The rows are grouped in 4 ways, from coarse to fine. Each group lies inside one group of the grouping before and may be the whole of it. The rows also spread widely along 13 directions, which tell nothing about the answers.
In the rows, zero is written as 128.
Some rows, each with its group in each grouping after it:
[140 115 164  81  96 213 145 104 154 115 132 147 123 153 130 127 184 136
 173 112  66 148  88 109 154 157 147 137 227  74 159  80 129 102 132]
J_113 J_32 godab sopem
[152 130 136 169 136 101 113 171 129 120 123 115 152 132 111 116 105  86
 152  88 119  87 152  94 135 157 135  97 122 131  71 130 128 124 116]
J_575 J_365 rupu Kan
[ 96 131 110 112 153 179 103  73  63  81 118 189 114 140 136 151 131 189
  92 129  54 158 119  81 129 146 154 184 219  98 178 109 173 110 143]
J_575 J_891 Bamub rig
[161 144 117 135 156 100  89 115 126  87 141 111 130 143 103 147  76 186
 111 149 131 127 132  76 108 126 127 141 143 175 107 149 153 106 156]
J_575 J_365 rupu befek
[140 158 126 117 189 138 124 111 107 104 149 146 126 174 109 156  97 182
 101 103  89 130 105  63 129 120 144 167 182 118 107 124 150  93 159]
J_113 J_32 Tife bib
[ 97 146  73 126 138 142  91 106 121 153 129 146 132 144 124 114  99 134
  98 121 121 119 155 127 131 150 175 144 160 103 103 115 140  94 152]
J_575 J_365 gori golu
[134 149 177 135 164  84 106 120 120  46 142 138 138 132 122 146 115 124
 143  98 110  85 145  82 118 107 164 153 140 155  92 119 159 144 126]
J_113 J_583 lagup siger
[140 132 120 109 121  98 148 151 164 109 133  91 134 131 108 143 144 137
 100 134 183 149 121 118 129  91 142 150  78 168 134 152  80 128 107]
J_575 J_365 gori sek
[114 154 119 128 168  79  71 181 131 126 180 104 103 114 128 124  89 107
 124 126 116  67 117 114 129 163 176 131 138 101  78 126 130 109  87]
J_113 J_32 godab mep
[157 117 191 128 161  69 176 150  89  80 126 146 129 180 138 167 138  96
 178  64  93  92  86 108 131  79 142 120 159 120 149 103 130 137 153]
J_113 J_583 Ruk kevaz
[ 99 130 139  68 130 175 122  13 178 158 136 142 131 150 115 152 135 130
 149 175 135 149 128 190  88  99 180 125 231 143 159  80 144 145 213]
J_575 J_177 ranu nep
[ 87 164  92 151 172  43 100 175 148 193 155 101 132 121 112 139 116  68
 123 152 170  49 136 180 137 110 179  99 100 156  74 115  89 101 123]
J_575 J_365 guga vek
[110 177 140 132 179  95 132 142 141 131 142 132 140 135  99 151 157 111
 124 121 134  71 122 130 160  84 161 145 115 164  80 114 108  92 123]
J_113 J_583 lagup dipen
[170 112 150 115 180 192 194 113 141 148 138 149 176 143 106  97 123  89
 137  65 136 119 120 126 144 156 138 139 124  60  78  87 119 114 154]
J_575 J_891 Bamub dedu
[112 115  64 101  63  37 106 190 122 107 117  79 115 170 144 157  91 101
 165 113  99 115 140 126 104  93 165  76 138 196 175 158 104 116 138]
J_113 J_32 Degip labi
[137 121 147 135 157 139 135 115  94 122 121 141 147 108 141 113 130 117
 164 155 118  59 116 171 140 156 108 103 107 134 120  98 162  88 167]
J_113 J_583 Ruk rudap
[122 109 136 179 133 101 111 151  50 102 108 140 101 121 168 145  96 157
 103 133 112 144 107  94  97 159  84 139 125 108 162 154 147 162 103]
J_113 J_32 godab sopem
[116 146 148 128  98 169  71 119 230 151 159  95 115  43 106  94 175 124
 104 212 193 127 140 164 137 183 132 154  91 121  73 117  95 141  40]
J_575 J_177 ranu nep
[184 126 234 159 146 100 119 104 157 120 154 121 104 138 114 158 124 149
 165 154 141 130  79 108  90 113  89 125 171 126 117 106 130 182 137]
J_113 J_583 Ruk rudap
[109 152 135 105 193  68 147 154 152 187 180 106  93 147 115 177 153 118
  83 158 187 113  59 180 143  65 173 150 136 114 146 114  62 123 120]
J_575 J_365 rupu Kan
[153 122 183 158 126 126 158 124 123 125 107 140 144 134 127 130 156 107
 172 120 127  97 114 138 132 119  92 109 121 134 118 100 126 132 144]
J_113 J_583 Ruk rudap
[203 120 149 155 145 105 153 193 149 122 131  80 152 130  96 128 121 121
 143 115 157 116 111  92 144 145  80  93  70 163  90 160  96 107 113]
J_575 J_365 rupu Kan
[145 140 178 132 203 120 157 151 129 189 172 131 104 155 122 155 129 118
 125 120 132 111  45 131 136 129 122 130 177  58 112 100  99 124 129]
J_113 J_32 godab sopem
[157 105 120  82  88 149 128 120 120  58 122 133 133 151 149 108 125 153
 161 104  94 114 128 111 146 134 151 144 139 121 153 106 151  77 150]
J_113 J_583 Ruk rudap
[109 125 108 125 125 148 151 147 143 165 127 137 123 126 142 110 168 108
  87 119 167 127 114 161 168 135 150 164 104  62 127 104  83 111  92]
J_575 J_365 rupu befek
[104 111 110 131  64  90 153 154 160 150 103 103 130 150 148 124 137  73
 133 101 171 142 149 164 101  89 154 124  90 131 137 124  74 180 111]
J_113 J_32 Tife bib
[ 41 138  52 100 120  28 120 124  52  66 107 130  94 135 180 169 119 165
  65 159 156 118 132 171 104  34 185 191  84 194 230 149 122 123 136]
J_113 J_32 godab mep
[144 130 107 133 143  69  95 130 104 154 154 126  83 169 141 144 100 173
 111 162 135 104  67 137 145 110 123 137 178 104 158 105 124  75 154]
J_575 J_365 rupu befek
[106 106  89 106 136 150 138 102  72 115 110 148 117 144 160 149 121 172
  77 145 132 166 113 144 122 124 137 159 141 115 202 135 136 118 159]
J_575 J_365 rupu Kan
[ 91 146  94 154 131 109  87 129 123 138 117 106 143  87 127 119  92 119
 126 179 151  88 170 161  95 152 130 104  82 188  94 143 145 128 134]
J_113 J_32 godab sopem
[192 122 139 113  87 111 100 145 179 133 177  94  77 154 132 109 129 198
 121 159 151 138  55 103 157 130 102 170 144  85 129 104  93  79  94]
J_113 J_32 Tife bib
[ 89 121 111 162 105  65 112 128 107 149 104 118 104 126 148 161 130 130
  94 174 179 146 128 173  94  85 125 131 113 165 181 142  99 176 124]
J_575 J_365 rupu Kan
[ 93  89 121 116  99 169 145 118  72 107  96 160 110 151 183 143 134 129
 109  97  88 180 117 122 102 152 139 153 169  62 201 121 139 178 123]
J_113 J_32 Tife bib
[119 118 114  99 185  94 134 159  71 124 164 142  80 166 157 159 117 151
  71  98 118 138  56 110 148 124 171 178 167  40 181 124 110 108 114]
J_575 J_365 gori golu

New rows. What belongs after each?
[ 99 136 106 140 158 107 135 141 114 165 130 132 122 133 136 138 127 112
  83 129 166 121 122 159 133 114 155 147 114 105 129 123 100 131 121]
J_575 J_365 rupu Kan
[201  84 162  94 138 114 176 151 133 124 147  92 120 162 117 161 127 136
 163 127 125 163  55 116 112 116  96  95 153 135 184 135  97 136 154]
J_575 J_891 Bamub rig
[132 139 155 141 144 107 129 131  85 108 138 161  86 164 146 151 152 179
 111 114  92 125  58  84 160 109 120 182 192  74 165  99 123  94 109]
J_113 J_32 godab sopem
[ 95 147 133 157 124 126  99 108 131  93 111 136 155 102 128 110 125 100
 141 124 119  82 180 124 113 145 156 138 111 154  79 109 160 146 122]
J_113 J_32 Tife bib
[131 113 125  86 142 202 129  53 164 147 163 150 134 112 131  85 117 140
 105 147 167 136 121 174 126 159 168 182 143  54 114  69 135 121 148]
J_575 J_891 Bamub dedu
[137 110 128 103 107 177 128 125 156 137 135 115 130 134 133 116 104 118
 135 114 128 167 136 119  94 169 143 126 153  91 123 130 123 162 126]
J_113 J_32 godab mep
[164 129 186 132 132 148 137 109 176 156 148 135 139 136 114 110 138  95
 179 124 140  95 113 153 130 140 131 112 152  96  77  77 125 130 146]
J_113 J_583 Ruk kevaz
[146  93 131 130 111  97 125 192 100 134 137 108  94 128 170 126 114 116
 129 127 134 121  88 144 127 153 112 116  97  78 157 135 105 133  93]
J_113 J_583 Ruk rudap
[180  97 203 167 144 132 148  99  98  67 109 136 145 109 134 128 134 149
 144 136 143 134 104  96 111 151  67 136 111 136 142 124 158 166 136]
J_575 J_365 gori sek
[129 137 159 155 130 132  98 128 115  79 125 138 112  97 131 144 134 169
 102 155 128 145 132  95 108 147 109 164 112 137 120 146 141 160  86]
J_113 J_583 Ruk kevaz
[ 79 132  56 133 124 124 155 132  64 139  72 145 134 141 125 170 157 157
  82 154 113 162 131 140 127  89 111 134 114 191 201 159 104 103 146]
J_575 J_891 Bamub rig
[147 122 164 199  97 146 113  79 131 146  98 159 129 121 117 113 140 150
 128 148 138 155 134 110 107 137  74 145 158 119 114 100 129 166 123]
J_575 J_891 Bamub rig
[185 125 111 137  82 200 143  92 203 142 104 111 180 136  85  90 120 161
 130 133 173 176 178 100 122 151  97 131  95 164  72 134 108 105 155]
J_575 J_365 guga vek
[ 78 184  86 123 183 165  79 135 125 180 154 135 114 121  99 154 133 159
  88 181  85 107 112 123 146 167 146 134 176 127  93 125 132  69 122]
J_113 J_32 Tife bib
[123 102 106 136  65 124 151 134 150 184  99 103 131 138 147 109 125  92
 147 139 175 146 138 185  97 122 109  96  99 134 147 125  89 158 141]
J_113 J_32 godab mep
[131 143 109  86 140  61 166 150 149 103 145 102 130 139 130 134 140 129
 108 129 197  90 115 175 148  46 170 167  40 170 130 125  84  87 130]
J_113 J_583 Ruk kevaz
[ 98 130  86 102  55  91 138 120 160 138 112 134 131 198 144 111 123  84
 156  55 126 118 159 141 130  63 217 144 173 107 129  83  94 114 151]
J_113 J_32 godab sopem
[128 107 142 134 140  59 141 106  80 113 123 134 120 161 164 134  88 109
 161 115 135  85 105 160  95  92 137 119 149 128 165  98 151 142 186]
J_113 J_32 godab mep
[139 148 135 139 126  90  90 143 175 103 153  96 142 109 114  97  87 104
 147 115 154  75 162 112 114 140 170 133  96 146  46 118 132 127 106]
J_113 J_32 godab sopem
[148 148 131 150 155 118 113 179 146 106 135 110 150 126  80 139 105 105
 126  83 100 136 157  47 114 153 146 121 129 146  63 159 114 147  87]
J_575 J_891 Bamub rig
[149 118 143 111 158 211 145  80 143 118 121 134 168 122 106 127 120 138
 132 138 126 148 142 122 110 173 123 121 148 131 113 123 157 134 174]
J_575 J_365 rupu befek
[102 160 100 117 196 178 146 152 111 172 138 150 144 122 116 129 148 121
  86 127 122  99 122 145 171 159 138 139 107 103  88 127 115  66 122]
J_113 J_583 lagup siger
[127 142 145 172 146 106 146 134 103 136 107 147 130 166 122 147 109 120
 120  81 120 142 132  84 102 110 118 139 153 115 111 131 121 162 134]
J_113 J_32 godab mep
[ 97 130  76  92 121 140 129 145 164 151 131  90 149 123 123 126  87  95
 116 125 158 141 172 157  85 138 182 112  93 150 105 153 107 148 136]
J_113 J_32 godab sopem
[191 126 182 163 107 153  84  85 165 125 153 137 111 118 128  85 113 180
 136 156 155 121 109 105 133 166  82 162 140  90  76  92 147 119 116]
J_113 J_583 lagup dipen
[118 132 116 118  99 122 116 166 168 147 134  99 156 117 118 104 139  45
 205 120  98  47 149 163 149 164 159  58 133 148  85  98 122  90 128]
J_113 J_32 Degip labi
[101 123 109 169 155 162 164  96  91 217  84 168 159 167 128 137 115  86
 121 105 133 133 147 168 110 130 122  93 167 102 122 106 127 142 200]
J_575 J_365 rupu Kan
[118 139 123  76 151 194 133  80 191 141 149 121 159 130  94 130 121 119
 112 127 151 158 155 132 105 139 192 143 157 124  94 117 123 145 158]
J_575 J_365 gori sek
[182 104 132  52 157 105 165 103 129  62 160 103 118 162 136 150 121 195
 113 147 165 137  61 133 139  78 142 173 122 148 196 122 125  80 177]
J_575 J_365 rupu befek
[140 123 145 136 185 153 127 124  73  38 106 137 158 103 119 150 100 149
 115 110  86 138 152  56 104 180 109 130 117 163 120 172 181 139 129]
J_575 J_177 ranu nep
[121 146 142 164 178 112 124 135  78  97 127 165 123 129 133 140 154 155
  97 119 111  97 102  90 170 135 128 176 138 100 125 108 135  89 107]
J_575 J_365 guga vek
[116 138 162 152 154 131  78 124 118 124 138 123 114 117 118 167  96 138
 147 160  82 137 121  92  72 171 121  98 200 143 118 140 160 177 130]
J_113 J_32 godab sopem
[135 127 149 157  98 123 154 146 136 144  95 134 139 140 124 135 161 101
 150 115 135 129 135 137 128 109 105 112 110 139 119 121  99 142 120]
J_113 J_583 Ruk kevaz
[170 145 154 142 168 104 145 141 129 101 132 122 163 132 105 116 113 116
 162 107 133  57 134 116 144 119 120 115  84 161  64 115 141  81 155]
J_113 J_583 Ruk rudap
[ 99 142 118 165 117 100 120  86 123 137 109 165 135 143 123 119 129 114
 115 112 144 113 154 138 122  87 157 166 146 121 112  85 120 139 139]
J_575 J_891 Bamub dedu
[101 125  95 102 124 118 137 158  91 120 113 129 121 138 144 157 147 127
 129 144 104 118 115 158 135 117 140 113 120 154 175 139 119  97 136]
J_113 J_583 Ruk kevaz
[178 136 132 144 110 128 135  82 134 118 110 127 146 168 106 121 102 179
 159 138 128 126 126 102 114 106  82 123 153 181 119 116 147  89 195]
J_113 J_32 godab mep
[136  87 143 164  94 144 152 139  79 162  94 148 101 172 168 145 129 134
 127 107 101 182  86 113 105 149  71 119 175  62 182 123 115 173 129]
J_113 J_32 Tife bib
[ 87 146  18  82 128 114 130 198 127 141 139 110 143 155 140  94  85  87
  96  54 125  89 169 129 160 135 226 145  85  96  83 136  98  50 112]
J_113 J_32 godab sopem
[128 121  78  45 181 152 130 121 145 180 177  88 117 136 107 164  92 154
 105 194 139 158  86 176  96 136 158 104 153 151 167 146 109 104 180]
J_575 J_891 Bamub rig
[ 80 139 118 137 152 166 116  76 115 185  99 140 142 108 111 162 146 121
 137 207 115 126 135 186 101 147 102  75 173 183 147 125 146 128 181]
J_575 J_177 ranu nep
[127 106  82 129  99  55 106 132 105 134 132 118  95 153 156 125  85 146
 104 136 155 135 113 145 106  94 145 148 127 122 171 125 108 127 135]
J_575 J_891 Bamub rig
[101  99  83 121  87 147 135 117 109 141  90 128 140 128 151 124 138 116
 127 150 141 137 146 181 122 135 135 108 120 146 178 125 123 123 155]
J_575 J_365 rupu Kan
[112 122  99  93 111 139 153 105  94  78 112 159 131 165 159 112 136 142
 124  79 103 116 129 120 153 105 174 180 148  97 164  96 139  83 150]
J_113 J_32 godab mep
[102 121 125 117 107 211 138 121 120 152  98 144 119 131 129 166 159 154
 104 154  98 206 125 124 103 154 107 127 164 116 173 148 112 160 124]
J_113 J_583 Ruk rudap
[129 155 156  99 202 122 135 154 161  89 171 101 150  79 107 126 129 102
 117 135 166  65 135 145 134 136 175 151  46 145  61 129 123 119 101]
J_113 J_583 Ruk rudap
[139 140  99 153 156 202 140 104 116 187 115 162 156 137  96 107 124 146
 111 131 112 131 129 120 151 170  95 128 150  98  88 106 129  71 157]
J_575 J_891 Bamub dedu
